All groups share one centre, and each spreads out both ways along 10 directions, with some noise.
(in the rows, 128 means zero)
Known rows, each followed by its group:
[112 137 119 150 110 108  83 154 119  97 152 108 121 177  69  88] -> Y
[111 109 121 155 134 117 132 163 148  49 187 103 121  46 175 143] -> M
[128 102 148 163 143 128 127 163 124 123 105 189 108 101 145  98] -> J
[146 128 118  77 151  78 121 163  92 102 137 119 162 118  89 145] -> Y
[ 80 129 142 134 132  88 151 172 124  97 143 166 127 140 107 108] -> N
[126 101 123 173 123 182  99 120 140 105 124 145 120  77 197  99] -> M
[132 143 127 132 106 140 111 124 112 116 144 125 125 142 101 128] -> E
[147 123 147 169 143 125 117 106 137 134 117 137 122 148  93  99] -> J
[141 105 189 164 136 155  87 117 147 117  83 161  86 121 134 101] -> N
[114 112 151 151 120 135  90 147 148 100 111 147  94 141 128 109] -> N
[146 141 151 127 128 105 118 159 119 110 106 137 121 119 106 123] -> M
[115  98 200 124 152  70 130 160 143 151  51 170 105 197  86  68] -> E
[136  97 148  67 187 131 146 108 168 109  99 142 142 220  25  71] -> Y
[ 72 103 103 110  82 126 100 117 154 118 176 180 142 203  67 124] -> T
[124 146  95 153 135 143 130 111 115 125 134  89 130 134 167 117] -> J
[106  82 161  90 130 163 142 190 124  56 153 146  90  77 140 103] -> M
[197 107  92 112 157  70 130  88 129 110 132 133 169 146 132 197] -> N
[119 132 147 129 115 141  74 128 154 111 125 115 129 111 112 119] -> J
[118 153 112 101 123 106 101 135 119  84 135  86 145 141 128 137] -> Y
[ 87 148 160 109 120 151 132  96  83 135 109 139 114 196 119 114] -> B
[ 79 120 139 135 122 149  90 111 138  76 131 131  93 158 189 144] -> Y
[117  56 153  86 136 156 124  90 108 131 153 145 131 116 151 138] -> N
[138  54  88 116 196  68 113 163 186 189 138 122 159  75 117 113] -> B
[ 87 107 109 135 158 123 172 108 118 110 182 147 163 124 148 122] -> N
[139 159 134 180 101 179  79 122 179  97  76 209 124 132 106  79] -> T
[ 96 107 104  73 168  73 198 152 139 141 132 138 110 219 105 134] -> J
[197 135 139 136 159 112 137  98 200  82 121 115 144 127  94 151] -> B
[110  99 126 150 126 134 107 111 151 117 148 141 116 157 121 109] -> T
[114 142 104 139 118 129 103 119 117 130 149 113 138 161 102 108] -> E
[188 142  59 120 106  58 130 184 141 226 147  87 183  95  34 109] -> T
[160 112 144 129 100  98 132 126 107 111 140 134 173  91 144 134] -> M
[134 124 129 104 122 147 124 141 152 144  86 140 135 138 127  93] -> M
[131 140 104 155 136 128 145 126 140 146 151 112 145  95 135 120] -> B
[105 104 145  88 126 103 157 123 136 169 131 139 122 168  97 144] -> Y
[116 125 127 108  89  89 100 142  87 118 155 125 136 171  86 139] -> T
[127 104 116 138 128 126 133 111 141 118 168 109 145 117 138 128] -> M
[109  37  78 142 147 150 113  95 183 109 169 167 108 183 148 128] -> N
[115 164 134 151  91 104 110 155 148 137 118 108 114 139 115 118] -> Y
[155  84 191 126 141 132  98  74  95 137 124 131 122 126 127 144] -> N
[136  96 147  66 153 109  88 129 156  90  89 122 126 151 136 139] -> B
[129 115 148 150 158 107 129 105 132 136 130 150 115 172  79 114] -> M
[104 141 183 147 135 149 148 133  78 111 121 160 134 104 130  80] -> N
[125  68 120 103 163 102 152  96 147 153 174 135 146 161  78 136] -> B
[ 98 124 122 154 117 117  93 174 143 109 130 191 107 148  91  99] -> E
[102 104 143 114 127 142 104 174 103 127 112 169  95 126 117 102] -> Y
[139 121 144 146 131 111 114 123 129 126 115 150 137 128 129 123] -> M
[ 85 179  83 133 122 144  54 163  82 123 121  91  89 134 155 142] -> Y
[117 142  96 112 141 200 101 138 152 186 115 108 154  51 126  74] -> J
[ 50 101 140 101 138  89 157 136 120 129 166 156 131 148 131 157] -> B
[105 106 102 135 123  72 129 205 173  79 166 130 123  69 182 164] -> J
[155 189 147 231 119 127 103 137 127 113  96 131 108 116 123  91] -> B
[151  76 142  95 117 103 148 153 147 126 152 138 140 101  93 126] -> J
[ 70 171 161 238 140  76 116 122 119  67 168 186 120 154  92 140] -> T
[125 120 157 108  97 121 112 151  83  94 138 128 113 118 128 143] -> E
[110 121 131  90 153  54 125 142 119 137 104 130 174 151 136 137] -> E
[204  99 216 160 152 123  98 127 115 105  36 220 103 111 123 118] -> N
[ 93 117 111 152 140 123  94 103 140  89 151 149 146 148 161 135] -> E
[172  99 137 179 135  75 125 111  93 163 149 129 145 130  81 120] -> T
[110 104 110  93  84 100  94 149 111 115 164 110 140 140 121 144] -> T
[107 117 103 127 150 132 141 121 166 132 136 104 116 168 125 112] -> J
[138 110 140  58 154 167 149 155  86 134 108 145 115  89 125 126] -> M
[ 93 150 115 158 132 105 121 139 133 155 139 112 123 165  92 105] -> B
[135 151 141 155 160 114 115 134 175 115 101 121 124 114 127 121] -> N
[122  90 125 144 116 115  93 163 145 105 136 103 108  96 175 126] -> T
[122  84 122 155 156  91 151 114 134 190 171 141 136 139  51 101] -> N
[ 95 142 162 167  68 119  76 138  88  86 161  99  84 182 103 119] -> E
[124 102 133 142 125 115 122 143 125 135 130 155 132 117 114 108] -> E
[103  92 120 105 178 150 169 110 127 138 156 107 136  92 172 130] -> T
[113  62 162 128 100 129 142 133  45 171 154 204 114 106 127 124] -> Y
[ 83 173 100 128 114 111  98 158 160  99 141  79 121 154 133 133] -> T
[124 131 115 153 145 115 107 133 136 122 118 156 147 129 130 111] -> E
[108 114 159  97 104 125 164 112 134 188 113 136 117 163 118 139] -> Y
[ 90 174 141 115 135 108 114 162 116 178  65 150  70 127 173 191] -> Y
[ 58 128  87  87 138 163 109 157 100 165 145 114  75 182  93 117] -> M
[ 90 104 120 185 110 118  90 136 108 147 148 134 125 170 115  60] -> E
[110 134 138 146 122 179 180  76 108 146 154 145 125 169  95 108] -> B
[109 142 102 124 122 127 159 150  95 141 152 117 153 125 100  91] -> N
[ 75 109 134 144 131 141 137 141 126 129 146 162 114 118 158 116] -> B
[105 159 118 111 137 133 104 123 162 108 112  90 117 175 117 126] -> Y
[ 95 126 122 130 117 147  97 140 164 122 141 110 111 141 116 107] -> J
[101 148 125 152 131  99  86 139 114  80 140 120 108 125 157 164] -> M
[111 132 157 151 122 158 164  97 151 114 146 166  93 215  43  98] -> B
[159 124 115 229 139 148 111  87 124 118 148 116 127 112 160  96] -> J
[ 80 148 101 116 124 108  76 116 108 115 130 115 131 148 185 185] -> M
[112  98 102 121 149 114 167  95 132 150 188 110 160 128 114 142] -> B
[137 102 145  74 136 158 127 113  92 105 104 169 146 126 145 133] -> E
[137  88 167 131 109 146 102 184 171  77 102 174  98  70 157 104] -> J
[ 68 139 111 143 122  53  99 148 149 125 143  50 149 170 161 112] -> E
[ 89  99 141  80 124 151 112 131 174  92 113 158 104 169 137 124] -> T
[144 151 120 190 111 129  67  86 148 127 171  67 147 115  97 118] -> J
[ 96 110 123 108 133  86 124 185 128 154 153  60  93 154  96 107] -> T

New rows, each followed by its group:
[189 103  88  59 101 131 146 133  34 190 141 112 183  98 100 125] -> N
[103 129  84 114  81 128  82 178 156 125 160  75 108 176  70  84] -> B
[144  91 124  60  95 106 102 147  78 124 145 113 147 148  80 127] -> B
[115 123 158 122 106 129 128 175 135 152  92 165 101 107 146 127] -> Y
[188 116 153  65  52 117 109 177  63 128 136 105 159  78  76 114] -> J
[196 114 144 136 107 109  79 105  74 108 106 136 137 131 130 151] -> N
[105  71 121 150 141 167 150 124  94 148 191 134  99 131  72  72] -> M
[157 112 131 120 106 102 111 177 105 137 120 123 129  85 128 118] -> T
[198  71 135  95 134 133 117  88  85 136 108 149 149 131 136 156] -> N
[108  84 113 110  84 119 126 188 132  74 169 124 114  83 184 137] -> J
[114  96 108 123 169 105 136 135 163 152 139 123 142 118 120 128] -> B
[157 184 103 177  87 148 146 129 116 104 160  94 144  85 131 131] -> B
[144 110 124 173 172 114 155 148 193  98 105 152 103 119 167 118] -> J
[105 140 139  83 101 105 105 148 161  81 112 114 132 164 144 135] -> M
[ 85 145 147 142 133  79 123 162 192 134  97 146  90 156 125 159] -> Y
[174 185  95 174  99 177 131 105 170  77 154  70 129 111 130 123] -> B
[150  91 143  84 111 129 127 135 136 106 150 120 150  79 141 145] -> J
[126  90 115 116 158 149 126 114 147 163 132 127 136 139 116  90] -> B
[ 83 131 125 104 156 163 162  93 117 141 150 142 140 158  98 112] -> T
[151 152  55 179 145  47 169 122  83  86 173 160 200 162 114 136] -> N
[149 169  84 106 127 114  99  52  89 194  90  91 189 166 155 163] -> M
[224 122  73  99  75 109  96 150  36  95 100 153 163 136 148 144] -> N
[187 123 155  82 116 112  72 185 168 105  48 143  97  88 150 157] -> N
[ 96  66 106  75 121  95 143 134 114 136 176 142 141 159  96 148] -> N
[114  75 129 208 129 124  94 156 167 106 147 195  83 132 133  92] -> N
[ 39 183 146 182 188 122 150 112 210 119 148  93 118 166  99  90] -> N
[ 93 156 114 127 135  73 127 158 130  93 165 100 147 104 138 168] -> T
[131 152 136 154 102 113 134 172  73 159 124 147 139  87 116 101] -> B
[152 111 140 108 142 133 140 156 134 134 103 152 137 107  97  91] -> Y
[151  99 197 116 110  84  88 150  51  92 103 110  90 147 150 140] -> T
[108 125  94 130  99 137  93 159 123 148 107 149 139  85 187 124] -> M
[126 140 159 158 165 156 115  79 163 118 118  95 129  99 160 132] -> N
[144 106 153 125 126 122  93  95 146 112 154 114 158  93 110 151] -> J
[126  96  99 190  93 179 142 149 130 199 159 133 125  29 174  81] -> Y
[139  94 122 134 177 145 115 130 126 137 120 155 126 147  73  76] -> Y
[142  96  50 163 175  71 188 120 141 106 185 184 189 135 129 137] -> N
[121  70 145 163  91 142  20 149 194 166 153  81  59  83 130 140] -> N
[ 92 141 140 163 158 125 150 123  81 146 162  88 116 137 110  99] -> T
[109 102 183 151 132  98 124 164 127  81 109 208 106 133 116 115] -> N
[128 122 119 115 129 141 126 134 159 113 122 164 150 101 130 130] -> T
[156  89 117 164 135 133 153 118 128 128 145 136 133 101 151 107] -> J
[130 132 138 200  92 193  50 101 149 105 140  99 104 136 113  69] -> J
[160 110 173 101 159 106 148 124  96 122 111 152 135 131  87 138] -> M
[137 107 165 129 113 107  94 138  99 145 133 127 119 105 105 131] -> N
[145  96 201 125 117 106 172 162 155 190  73 214 103 128  86 104] -> Y
[ 35  83  82 164  97 133 110 173 167 133 192 149  81 208  79  64] -> N
[ 31  64 118 194 134 179  96 152 222 104 180 143  68  96 181  87] -> N
[ 87  94 130 140 140 143 115  92 127  63 192  99 115 149 146 141] -> M
[ 88 128 168 159 109  96  76 121 115 119 156  96 103 146 106 138] -> N
[121 133 138 183 137 112  89 121 123 116  91 148 134 160 134  78] -> E
[ 73 107 110 146 102 100 113 215 179  79 156 141  82 116 161 112] -> J
[156 135 138  48 127 138 111 153 140 183  79  84 123 123  81 124] -> N
[ 79 102 112 117 121  64 114 129 101 119 162  93 169 144 176 136] -> E
[ 53 160 158  56 118 134 148 160 123 155 136  86 125 148  74  97] -> N
[186 135 110 182 121 122 126 105  60 113 129 148 162 114 136 107] -> N
[108 105 125  98  95 161 125 135 135 135 131 120 136 151 115  80] -> M
[121 134 119 146 122 111 154 136  79 149 154 144 153 142  85  90] -> N
[209 167 139 227 106 137  74 105 117  98 111 105 122 118  97  87] -> B
[136 138  94 171 121 133 126 121 176 128 161  97 119 164  71  97] -> B
[ 49 107 130 183 105  69  68 173 140  78 165 152 108 150 146 117] -> E
[140  81 113  85 117 113 180 163 100 171 138 140 123 164  71  94] -> J
[185  96 107 177 132 145 128 109 152 112 163 122 148  66 133 119] -> B
[ 85 157 172 142 166 112 163 162  64 115 130 105 100 110 140 116] -> T
[160 171 146 178  78 147  59 140  89 123 108  98 135  92 115  88] -> J
[105  75 182 183 125  80 135 151 140 135 161 116  87 130 125 112] -> E
[153 157 117 138 135  90 111 115 173 140 112 140 152 162  63 135] -> T
[129  91 139 219  96  86 126 193 211 131 141 170 133  91  94  44] -> M
[127 144 164  93 144 153 112 107 134  73  91 111 104 173 127 130] -> M
[ 61  68 127 128 110 121 117 124 156 121 175 155 115 180 110 110] -> M
[120 169 159 138 121 116 152 147 131 112 103 157 112 144  95 126] -> B
[ 82 159 134 157 143 142 132 163 161 115  98 149 110  92 181 121] -> B
[110 118 119 183 117 135 113 132 159 110 157 114 119 133 118  88] -> M
[ 93 122 138 124  99 125  79 138 113 111 155 123 134 117 121 126] -> J
[146 140 151 108 113 100 101 121 110 125  80 156 157 122 160 151] -> M
[110 101 124  86  92 136  76 199  94 146 105 126 109 138 102  69] -> B
[124  94 147 171 102 102 103 118 139 151 120 180 137 153 111  95] -> M
[137  43 108  80 136 195 119 110 151 149 133 143 121 109 161 118] -> N
[121 110 163 160 124 108  86 129 138 108 137 162 124 104 114 128] -> J
[158  64  87 123 173  92 170 113 152 192 173 140 170  98  88 143] -> N
[103 125 149 172 164  77 149 150  97 140 158 118 115 121  98 120] -> T
[182  57  77 176 167  81 103 112 176 160 194  92 168  91  89 123] -> B
[155 115 142 182  92  91  39 202 104 138 106 132 100 135  65  50] -> B
[129 124  98 115 139 146 163 164 126 127 104 170 141 131 117  78] -> N
[ 84 159 116 136 187  88 110 112 127 169 136 141 166 123  95 151] -> J
[135  91 178 118 157 109 112  79 121 109 107 120 104 209 117 131] -> T
[135  69 123 121 150 126 109  86 165 142 141 127 120 156 118 153] -> N
[ 75  97  93 108 156 109 105 144 123 104 179 129 123 132 131 151] -> Y
[104 145 157 132 165 110 130 158 108  70 129  63 101  72 224 156] -> T
[137 115 161 136 123 114 129 145  89 108 126 204 150  84 130 133] -> T
[124  95  95 108 120 121 135 141 129 223 108 171 162 135 105  96] -> M
[104  89 140 184 156 119 145 126 144 120 146 181 120 142 108  91] -> N
[ 94 113  94 176 130 153  80 129 149  95 130 155 135 111 192  92] -> E
[155 115 117 169 104 111  75 175 149  86  92 174  89 141 130 110] -> N
[166 144 125  78 132 126 162 138 114 113 124 120 166  74 148 162] -> B
[156 137 119  96 104 143  93 145  95 118 105  95 142 111 135 113] -> B
[141  98 158 104 109 125 134 140  79 122 138 137 129  95 134 140] -> E
[108  86 118 128 136 119 113 135  95 158 153 123 149  99 141 113] -> B
[135  35 142  51 120  88  88 208  83 128 119 170 141  57 147 119] -> B
[ 75 133 113 220  93 128  84 161 144 137 179 117  89 139  98  63] -> N
[189 108 132 114 114 118 123 130  89 147 114 144 167  90 116 126] -> T
[127 202 147 181  95 145 138 112 107 113 130 125 103 193  71 103] -> B
[126 112 120 108 131  92 125 127 119 132 144 133 138 166  91 137] -> N
[132 130 148 157 121  85 127 141 119 129 152  97 114 132 103 130] -> E
[ 83 157 181 163 219 101 192 102  89 106 143 152 131 123 121 142] -> T
[ 65 141 103  74  98 126  85 176 157 138  89 135 117 167 149 125] -> M
[176  87 106 122 117 152 110 142 111 158 137 113 142 100  88  71] -> B
[154  59 115 127 126  98  97 137 161 151 126 170 100 173  73 130] -> N
[128 139 148  97 142  78 143 160 109  90  87 145 113 161 144 152] -> J
